The rows of each matrix lie in a flat space through zero, up to rounding. After each matrix: how many dimensions does the smallest such space have?

-69 -4 -15 7 -1 4 0 -22 34 10 55 43 25 51 58 -10 -3 -29 17 2 25
-4 0 -27 41 -1 9 0 -27 18 44 11 34 -4 30 8 5 26 -31 15 22 25
-15 -27 -17 19 4 24 -39 22 10 6 3 3 3 26 -7 10 26 -12 10 23 25
7 41 19 7 21 13 -29 -10 -8 -12 13 3 10 29 -11 17 -24 -58 -21 3 -2
-1 -1 4 21 14 10 -9 6 6 19 5 -3 8 24 -6 -7 23 -17 0 11 15
4 9 24 13 10 -4 17 -9 -2 -4 -8 1 3 -12 -15 -22 8 3 -14 -14 -2
0 0 -39 -29 -9 17 -40 6 1 5 31 -1 8 33 18 30 -13 -24 26 19 2
-22 -27 22 -10 6 -9 6 34 4 -19 -13 -13 -6 -13 1 2 2 27 -15 -4 10
34 18 10 -8 6 -2 1 4 -17 2 -11 -25 0 -7 -18 -1 -4 0 -6 -2 -16
10 44 6 -12 19 -4 5 -19 2 26 35 2 14 43 20 11 -18 -52 -3 6 2
55 11 3 13 5 -8 31 -13 -11 35 -22 -14 -10 -22 -32 -18 28 13 1 -2 -7
43 34 3 3 -3 1 -1 -13 -25 2 -14 -31 9 -11 -15 -20 -7 2 4 -8 -39
25 -4 3 10 8 3 8 -6 0 14 -10 9 -11 -12 -32 0 22 -4 -6 1 15
51 30 26 29 24 -12 33 -13 -7 43 -22 -11 -12 1 -28 -5 20 -20 -21 6 4
58 8 -7 -11 -6 -15 18 1 -18 20 -32 -15 -32 -28 -24 30 -5 10 -5 11 -10
-10 5 10 17 -7 -22 30 2 -1 11 -18 -20 0 -5 30 -16 -6 25 -1 -2 -20
-3 26 26 -24 23 8 -13 2 -4 -18 28 -7 22 20 -5 -6 -16 -30 -14 -13 -1
-29 -31 -12 -58 -17 3 -24 27 0 -52 13 2 -4 -20 10 25 -30 26 5 -10 -1
17 15 10 -21 0 -14 26 -15 -6 -3 1 4 -6 -21 -5 -1 -14 5 -8 -15 -9
2 22 23 3 11 -14 19 -4 -2 6 -2 -8 1 6 11 -2 -13 -10 -15 -4 -7
25 25 25 -2 15 -2 2 10 -16 2 -7 -39 15 4 -10 -20 -1 -1 -9 -7 -21
 : 8

-3 15 6 -7 -9 -5 38 -12 2 18 4 29 -2 0 0 12 -12 22 26 -13 -6
15 14 -1 -14 -25 5 76 5 7 -19 -10 13 -3 24 13 -2 9 4 -5 -9 -13
6 -1 -16 -8 7 23 26 -14 28 -18 -2 -4 9 3 -5 -10 -10 2 -2 -10 19
-7 -14 -8 -6 -9 47 26 -8 27 -4 -7 -14 30 12 -21 -21 -3 -7 9 -10 5
-9 -25 7 -9 -28 -27 10 26 -24 22 2 -7 -36 -18 1 17 10 -40 -46 39 21
-5 5 23 47 -27 -23 2 -29 17 -2 -27 11 -23 26 22 -21 5 52 10 -17 19
38 76 26 26 10 2 6 13 -21 11 2 -2 -11 29 17 -14 -5 -24 -5 30 -6
-12 5 -14 -8 26 -29 13 -17 -3 -13 -21 13 24 15 30 27 -6 0 20 16 0
2 7 28 27 -24 17 -21 -3 -1 24 -9 -4 -28 18 -2 -19 -15 4 35 3 7
18 -19 -18 -4 22 -2 11 -13 24 -10 -15 -3 21 8 23 12 31 -14 -15 -10 -12
4 -10 -2 -7 2 -27 2 -21 -9 -15 -49 10 45 -1 23 -16 20 -18 3 -22 -11
29 13 -4 -14 -7 11 -2 13 -4 -3 10 0 -31 3 -5 -11 -17 -8 15 -20 2
-2 -3 9 30 -36 -23 -11 24 -28 21 45 -31 -84 3 -15 13 -7 -4 0 9 5
0 24 3 12 -18 26 29 15 18 8 -1 3 3 63 17 29 5 15 -18 50 -9
0 13 -5 -21 1 22 17 30 -2 23 23 -5 -15 17 -15 9 -17 -13 -22 30 16
12 -2 -10 -21 17 -21 -14 27 -19 12 -16 -11 13 29 9 -11 13 -26 -18 -5 0
-12 9 -10 -3 10 5 -5 -6 -15 31 20 -17 -7 5 -17 13 -34 -27 15 16 18
22 4 2 -7 -40 52 -24 0 4 -14 -18 -8 -4 15 -13 -26 -27 -19 28 -10 -1
26 -5 -2 9 -46 10 -5 20 35 -15 3 15 0 -18 -22 -18 15 28 14 -20 17
-13 -9 -10 -10 39 -17 30 16 3 -10 -22 -20 9 50 30 -5 16 -10 -20 21 11
-6 -13 19 5 21 19 -6 0 7 -12 -11 2 5 -9 16 0 18 -1 17 11 -27
 : 15

-20 19 -17 -24 0 11 -39 -15 -21 2 15 -9 12 -14 14 21 -10 12 15 4 0
19 -51 -4 16 -14 -13 49 -25 9 -11 -14 22 -17 35 -42 -26 -14 -9 -8 -11 10
-17 -4 -27 -24 -8 8 -26 -36 -25 -3 14 1 7 2 -5 14 -22 12 17 0 6
-24 16 -24 -29 -3 13 -43 -25 -27 1 18 -8 13 -12 11 23 -16 15 19 4 2
0 -14 -8 -3 -6 -1 6 -16 -4 -4 0 6 -2 9 -12 -3 -9 1 3 -3 4
11 -13 8 13 -1 -7 23 6 11 -2 -9 6 -7 9 -10 -12 4 -7 -8 -3 1
-39 49 -26 -43 6 23 -79 -14 -36 8 30 -22 26 -34 38 42 -10 22 26 11 -3
-15 -25 -36 -25 -16 6 -14 -55 -28 -8 12 9 3 16 -22 7 -33 12 19 -4 12
-21 9 -25 -27 -4 11 -36 -28 -26 0 16 -5 11 -7 6 19 -18 13 18 3 4
2 -11 -3 1 -4 -2 8 -8 0 -2 -2 5 -3 7 -9 -4 -5 -1 0 -2 3
15 -14 14 18 0 -9 30 12 16 -2 -12 6 -9 10 -10 -16 8 -9 -12 -3 0
-9 22 1 -8 6 6 -22 9 -5 5 6 -9 7 -15 18 12 5 4 4 5 -4
12 -17 7 13 -2 -7 26 3 11 -3 -9 7 -8 12 -13 -14 2 -7 -8 -4 1
-14 35 2 -12 9 9 -34 16 -7 7 10 -15 12 -24 28 18 9 6 6 7 -7
14 -42 -5 11 -12 -10 38 -22 6 -9 -10 18 -13 28 -34 -20 -12 -6 -5 -9 8
21 -26 14 23 -3 -12 42 7 19 -4 -16 12 -14 18 -20 -23 5 -12 -14 -6 2
-10 -14 -22 -16 -9 4 -10 -33 -18 -5 8 5 2 9 -12 5 -20 8 12 -2 7
12 -9 12 15 1 -7 22 12 13 -1 -9 4 -7 6 -6 -12 8 -7 -9 -2 -1
15 -8 17 19 3 -8 26 19 18 0 -12 4 -8 6 -5 -14 12 -9 -13 -2 -2
4 -11 0 4 -3 -3 11 -4 3 -2 -3 5 -4 7 -9 -6 -2 -2 -2 -2 2
0 10 6 2 4 1 -3 12 4 3 0 -4 1 -7 8 2 7 -1 -2 2 -3
 : 2

79 27 6 -8 -16 -9 1 9 -42 -28 25 1 -59 28 25 -17 -31 18 4 17 -23
27 -66 12 8 -12 11 9 3 52 35 10 -1 27 -15 -3 -16 18 22 -27 27 29
6 12 26 -18 12 9 -19 -6 2 -7 23 37 10 13 -23 18 -2 24 22 28 8
-8 8 -18 72 -7 -17 3 -33 12 34 -51 -22 -7 -15 21 -5 -16 8 -8 -5 -15
-16 -12 12 -7 -15 23 21 -7 -23 -7 -31 -17 5 -6 7 22 -7 -3 -4 -16 -5
-9 11 9 -17 23 -15 -27 -8 52 -18 -25 -2 -13 28 -9 7 12 5 -5 -3 -5
1 9 -19 3 21 -27 8 22 0 -32 -10 -2 -24 -7 8 2 -23 7 9 -7 -12
9 3 -6 -33 -7 -8 22 14 9 10 19 -10 13 -7 23 -21 20 24 38 5 28
-42 52 2 12 -23 52 0 9 -4 27 -18 21 -10 8 54 9 -14 48 0 -25 20
-28 35 -7 34 -7 -18 -32 10 27 -21 -7 -9 -32 7 24 17 -12 42 14 -5 -26
25 10 23 -51 -31 -25 -10 19 -18 -7 10 19 -1 22 -11 9 -14 2 -9 -1 -21
1 -1 37 -22 -17 -2 -2 -10 21 -9 19 -23 1 22 -10 3 13 0 -3 7 19
-59 27 10 -7 5 -13 -24 13 -10 -32 -1 1 -21 13 27 5 5 -23 -49 -23 0
28 -15 13 -15 -6 28 -7 -7 8 7 22 22 13 19 -31 10 -14 12 1 10 2
25 -3 -23 21 7 -9 8 23 54 24 -11 -10 27 -31 -47 -23 35 -13 13 10 5
-17 -16 18 -5 22 7 2 -21 9 17 9 3 5 10 -23 19 -6 -4 34 3 16
-31 18 -2 -16 -7 12 -23 20 -14 -12 -14 13 5 -14 35 -6 51 -3 -25 1 -9
18 22 24 8 -3 5 7 24 48 42 2 0 -23 12 -13 -4 -3 28 36 5 27
4 -27 22 -8 -4 -5 9 38 0 14 -9 -3 -49 1 13 34 -25 36 58 -2 -21
17 27 28 -5 -16 -3 -7 5 -25 -5 -1 7 -23 10 10 3 1 5 -2 13 -9
-23 29 8 -15 -5 -5 -12 28 20 -26 -21 19 0 2 5 16 -9 27 -21 -9 -5
 : 15

-10 -9 -1 -7 -1 10 2 18 22 4 2 26 -16 22 -22 7 -7 12 10 21 2
-9 -13 -20 25 16 5 -15 -16 2 17 1 -10 12 -25 -18 17 26 8 2 -24 -25
-1 -20 -32 28 -14 1 -10 18 -1 -22 22 8 -18 4 11 35 -11 50 26 0 6
-7 25 28 -46 23 33 12 9 8 21 32 4 31 5 -45 0 16 -30 -2 5 0
-1 16 -14 23 -19 1 20 -15 13 -7 -23 7 3 13 43 5 7 10 -5 16 9
10 5 1 33 1 -37 17 -9 4 23 -13 2 -7 -8 3 4 3 -15 -16 3 -3
2 -15 -10 12 20 17 6 16 10 11 6 12 2 -2 -35 22 24 -15 -4 -4 -7
18 -16 18 9 -15 -9 16 25 -4 -25 -19 27 -26 34 16 -7 3 -13 -2 24 28
22 2 -1 8 13 4 10 -4 -9 4 0 -7 22 -40 -13 -5 3 -21 5 -1 -6
4 17 -22 21 -7 23 11 -25 4 -22 1 -28 27 -12 38 18 10 -8 -7 -23 10
2 1 22 32 -23 -13 6 -19 0 1 13 8 16 15 10 3 11 3 19 -3 3
26 -10 8 4 7 2 12 27 -7 -28 8 11 -20 3 1 16 10 -9 4 14 32
-16 12 -18 31 3 -7 2 -26 22 27 16 -20 11 -4 -7 31 4 -1 -13 -29 -13
22 -25 4 5 13 -8 -2 34 -40 -12 15 3 -4 -10 -13 5 16 -11 1 -11 3
-22 -18 11 -45 43 3 -35 16 -13 38 10 1 -7 -13 -67 -12 22 1 -7 -13 -34
7 17 35 0 5 4 22 -7 -5 18 3 16 31 5 -12 -9 38 -28 1 14 0
-7 26 -11 16 7 3 24 3 3 10 11 10 4 16 22 38 47 16 -13 15 13
12 8 50 -30 10 -15 -15 -13 -21 -8 3 -9 -1 -11 1 -28 16 -11 5 4 14
10 2 26 -2 -5 -16 -4 -2 5 -7 19 4 -13 1 -7 1 -13 5 18 10 18
21 -24 0 5 16 3 -4 24 -1 -23 -3 14 -29 -11 -13 14 15 4 10 15 20
2 -25 6 0 9 -3 -7 28 -6 10 3 32 -13 3 -34 0 13 14 18 20 -9
 : 11
